There are 3 ways to turn a row about zero (a turn may also mirror it). The second row of each pair is the first, turned, with some noise. The first 27 pairs use one turn. New pairs use 2 turns, one after the other, and a turn may come again.
(in the rows, 128 means zero)
Known pairs, each followed by its turns in order:
[134 122 114 127 141 130 132  86]
[104 134 114 131 143 114 109 152]	D

[109 142 134 120 122 137 145 149]
[123 118 133 113 102 115 122 115]	P

[124  98  87 117  76  94 112 148]
[ 62 101 169 140 147 120 128 117]	T

[127 165  90 159 120 152 120 168]
[141 122 109 121  77 106 161 165]	P

[124 157 144 188 118  88 149 146]
[122 131 130  82  73 110 169 123]	D

[140 140 115 158 150 184 104 160]
[147  74 100 143  97 162 116 139]	D

[115 120 120 160 151 151  97  97]
[137 123  91 142 107 111  95 152]	D

[105 124 114 163 106 153 118 161]
[104 166 156 160 110 132 143 126]	T

[111 115 108 122 172 176 150 138]
[114 158  93 110  78 129 133 155]	T

[138 122  96  80 157 123 126 182]
[131  91 115 125 176 158 134  74]	D

[163 127 130 136 147 126 149 152]
[125 109 120 102 139 157 152 136]	D

[123 156 134 128 143 122 116  96]
[132 152 116 114 129 159 108 139]	P

[119 177 131 163 134 123 150 118]
[103 150 114 126  89 139 102 159]	P

[143 131 140  73 139 111 150 132]
[136  86 112 112 117 112  88 128]	T

[ 61 115  99 133 127 110 202 137]
[ 81 173 143 133  83  80 124  77]	P

[140 123 116 128 112 152 102  92]
[130 117 138 125 145 161 153 158]	T

[125  48 150  90 149 140 144  77]
[114 146 157 119 216 104 110  88]	P

[125 113  94 138 131 142 112 161]
[ 92 138 136 143 108 108 150 140]	T

[122 113 143 143 127 127 132 175]
[121 156 144 143 118  91 113 125]	T

[104 196 105  72 199 129 125 157]
[151  85  86 110  37 103 154  95]	T

[117 128 115  88 112 153 109  90]
[159 150 161  91 147 141 135 123]	P

[129 139  98 135 134 136 120 112]
[119 123 114 131 123 144 157 130]	T

[110 151 118 130 113 129  77 179]
[160  99 139 132  92 139 107  76]	D

[134 125 143 156 138 120 121 173]
[131  95  97 153 116 113 125 131]	P

[131 141 140 142  74 137 151 110]
[116 135 177 137 106 118 142 157]	D

[189 132 160  89 177 130 133 127]
[115 150 106 102 168 198 119 138]	D

[131 116 127 111 135 114 142 103]
[109 144 137 127 151 140 127 111]	P

New pairs, each followed by its turns in order:
[125 127 135  72 143  48 125 160]
[171  87  78  74 122 172 135 130]	D T

[104 136 122 159 153 122  48  66]
[ 39 107 145  71 145 119 122 116]	T P

[117 193 122 114 147 128 142 104]
[118 113 165 176 129 149 111 101]	P D

[114 127 118 150 130 144 207 120]
[ 92 168 106 128 112 116  87  85]	D T

[147 129  90 128 164 131 126 144]
[ 93 130 126  93 121 127 141 152]	D T

[126 126 129 144 120 123 128 141]
[120 137 135 137 143 128 131 124]	P T

[151 135 123 129 128 140 130 142]
[117 123 133 132 129 110 135 108]	P P

[117 126 106  48 161  63 123 132]
[135 120  76  98 115 216 131 158]	P T

[112 107 179 183 117 103 121 161]
[ 83  95 174 126 118 172 161 141]	D P

[113  87 129 129 125 150 140 208]
[141 160 157 109  69 104 131  77]	T D

[127 142 206 135 119 131 144 141]
[195 125 130 154 162 113 126 116]	P P

[130 114  69  73 115 125 130 132]
[148 166  61 119 137 112 112 139]	D D

[121 129 122  99 150  73 122 142]
[141  95  99  89 127 157 142 123]	D T

[111 124 119  48 114 145 109 131]
[ 96 121 158  89 184 158 114 122]	P P

[128 119 108  48 114 142 121 123]
[167  97 162 143 144  88 132  86]	T P

[125 123 131 152 115 124 169  84]
[156 124 106 124  92 135  87 126]	P P

[ 92 113 131 117 125 142 171 157]
[ 72 146 124 146 130 109 115 144]	D P

[109 207 180 160 137 104 135 128]
[ 99 147 147 135 175 174 137 201]	T P

[109 115 145 116 205 110 142 114]
[ 87 123 160 122 179 129  99  94]	T D

[129  65 125 120 144 126 167 145]
[119  95 161 113  93 113 158  90]	T T

[ 99 130 164 143 156 101  80 104]
[120  86 115 113 110 148  67 142]	P D

[ 48 172 125 131 106 173 114 110]
[118 137 186 181 104 162 133 183]	T D

[142 122 135 137 114 143 118  67]
[139 129 103 128 105 181 133 111]	P D

[103 135 136 111 169 128 125 157]
[112 132  92 126 138 168 150 138]	D T

[116 131 155 125 100 208  96 200]
[136  56 147 182  73 142  88 162]	T P

[138 135 116  81 101 125 143 122]
[131 132 104 117 139 121  78 128]	D P

[121 133 136  96 108 162 126 188]
[150 168 106 131 157 149 116 173]	D T

[143 121 115  99 145 156  51 103]
[ 87  95  99  89 165 136 167 146]	P P

[109 126 148 111 118 113 143 180]
[ 81 140 149 115 147 138 108 150]	D P

[161 112 208  91 154 109  91 123]
[ 82 100 127 153 106 203  84 126]	D D

[151  95 126 134 135  85 106 140]
[128 125 109  85 132  98 121  97]	T T

[ 91 205 135 157  48 152 145 140]
[146 131 157 138 143 106  71 231]	T P

[142 160 148  58  97 122 116 160]
[122 175 108 168  98 157 113 175]	D D

[186 136 202 117 118 204 139  93]
[166  71 129 167  65 198 159 125]	D D

[127 130 117  95 123 168  81 166]
[122 148 167 156 146 111  74 114]	T T

[134  93 120 123 139  87 111  61]
[112 133 107 101 121 139  99  54]	D D

